All groups share one centre, and each spreads out both ways along 5 directions, with some noise.
(in the rows, 100 means zero)
Some rows, each with its group after it:
106	105	92	96	106	111	75	101	97	100	93	85	106 -> S
96	105	113	109	84	99	116	112	111	94	107	113	98 -> S
122	109	98	120	100	111	82	111	98	111	95	110	101 -> M
78	135	90	91	89	79	88	91	87	100	89	92	107 -> F
122	86	110	120	113	104	116	98	88	110	101	112	92 -> S
125	125	92	128	78	85	89	124	96	87	78	109	92 -> M
81	84	88	67	106	116	81	96	123	103	114	96	109 -> G
108	127	112	123	86	71	58	110	114	118	104	128	115 -> M
92	108	92	88	96	101	73	102	109	96	100	94	108 -> S
90	96	96	97	89	85	124	97	104	105	106	121	90 -> G
109	72	117	103	113	90	102	94	106	101	113	102	102 -> F
93	91	93	100	86	57	146	90	90	80	93	103	80 -> M
126	79	116	118	110	109	97	109	107	93	103	97	100 -> F
87	103	88	77	103	97	73	95	109	94	98	82	111 -> F
90	107	84	88	114	116	125	82	66	105	86	78	93 -> G
88	80	81	82	109	59	128	69	83	107	98	101	85 -> S
92	96	101	94	100	81	99	91	99	101	101	100	102 -> F
123	110	103	121	103	100	110	104	74	91	79	85	94 -> G
97	87	101	93	111	127	104	98	105	108	110	100	102 -> F
132	106	118	131	108	136	71	123	105	111	99	108	110 -> S
118	94	109	117	105	107	113	100	92	111	100	111	94 -> M
132	105	99	135	85	87	130	117	86	87	80	113	77 -> M
98	101	94	92	107	90	93	89	90	96	92	82	103 -> G
77	93	90	76	99	79	101	85	104	104	108	102	100 -> S
90	92	102	85	100	106	74	103	126	104	117	105	112 -> G
89	88	76	72	110	158	107	103	110	106	106	96	92 -> F
70	89	97	70	94	49	73	84	126	103	120	108	112 -> G
107	111	95	108	85	96	104	116	98	72	82	85	94 -> M

New rows. What belongs after each?
73	100	123	95	90	47	102	82	111	106	120	118	112 -> M
112	81	72	91	121	55	102	67	74	120	91	102	87 -> S
99	91	118	113	99	78	116	92	97	110	110	119	101 -> M
98	133	92	100	89	73	35	104	118	124	102	125	121 -> M
112	101	116	117	102	90	90	103	96	97	97	95	107 -> F
92	93	94	92	96	94	106	98	109	101	106	108	96 -> G
114	67	98	94	110	104	101	103	113	90	107	96	93 -> F
90	96	114	91	107	117	90	98	106	93	107	81	112 -> M
97	108	86	93	112	78	110	75	62	93	76	67	95 -> G
77	90	86	77	110	147	130	90	101	124	116	112	92 -> F
89	92	103	94	87	77	105	101	123	105	117	128	99 -> G
114	122	74	102	96	99	59	109	104	115	90	113	102 -> M
105	100	82	84	119	110	69	89	89	103	90	75	107 -> S
77	119	84	86	93	118	118	92	89	113	97	104	96 -> F
81	105	119	92	90	90	94	103	111	74	104	77	114 -> M
97	115	86	96	86	91	105	108	96	76	82	83	94 -> S
76	106	91	84	78	67	103	98	115	94	107	112	99 -> S
103	92	104	97	95	94	77	109	124	95	109	108	105 -> G
80	92	108	81	109	124	115	92	99	93	107	80	104 -> S
115	123	87	115	76	62	55	121	121	102	93	130	103 -> S
102	96	106	106	93	118	105	114	116	104	110	119	97 -> G
91	105	82	90	94	100	118	97	95	101	94	104	90 -> F
90	74	89	85	82	104	118	114	142	101	126	141	87 -> G
97	94	101	94	101	130	95	110	118	104	112	108	102 -> G
112	105	104	107	93	42	63	102	104	72	86	79	109 -> F
65	94	105	68	107	123	92	90	117	103	120	87	116 -> S
97	102	99	100	92	87	88	105	115	106	106	116	105 -> S
122	78	98	108	98	75	97	108	109	77	94	96	90 -> F
95	118	99	98	116	110	103	81	62	105	82	66	106 -> G
80	94	95	77	99	89	109	91	102	87	100	83	99 -> M
122	110	109	119	97	91	77	113	97	83	86	87	107 -> F
97	103	102	109	87	82	132	99	93	104	102	122	88 -> G
112	81	76	85	97	93	88	110	116	73	90	86	90 -> F
86	111	110	103	98	63	105	83	88	110	102	106	106 -> F
126	111	91	115	108	133	67	115	99	116	94	107	104 -> M
106	83	95	100	110	105	128	91	87	107	100	104	86 -> M
96	117	102	108	91	62	98	94	89	94	90	97	102 -> F
92	84	109	91	116	110	104	84	100	117	115	102	106 -> M
88	90	105	92	101	92	116	91	99	93	104	93	99 -> M
134	54	107	112	108	75	96	107	116	74	102	96	92 -> F
105	102	95	103	101	92	112	99	85	95	90	94	92 -> G
98	78	112	104	109	105	140	90	89	97	107	95	91 -> M
118	105	117	117	104	106	83	110	98	94	94	92	109 -> F
121	120	86	122	80	84	108	118	88	78	73	99	85 -> F
93	93	84	84	105	108	111	93	95	98	97	91	92 -> G
98	99	111	95	111	146	98	105	98	92	99	72	109 -> S
67	96	106	78	91	53	112	81	107	93	110	99	105 -> M
112	137	91	114	70	87	50	136	126	85	89	112	109 -> S
123	95	103	119	112	123	113	105	80	96	86	84	93 -> S
106	70	86	84	111	127	97	104	117	95	107	95	93 -> F
125	105	99	135	81	62	133	111	83	84	80	113	79 -> F
123	127	99	122	91	112	64	125	106	95	85	101	107 -> M
88	111	114	95	105	88	66	89	101	108	106	88	124 -> G
85	100	104	92	99	100	98	94	109	109	112	108	104 -> G
84	98	88	81	101	112	112	91	99	111	106	102	96 -> F
95	99	94	97	96	76	109	92	93	98	97	101	96 -> G
78	136	113	119	89	83	150	82	62	130	98	128	96 -> F
94	91	94	81	107	116	85	99	113	99	107	92	103 -> G
72	105	111	86	90	60	92	89	111	95	110	101	111 -> M
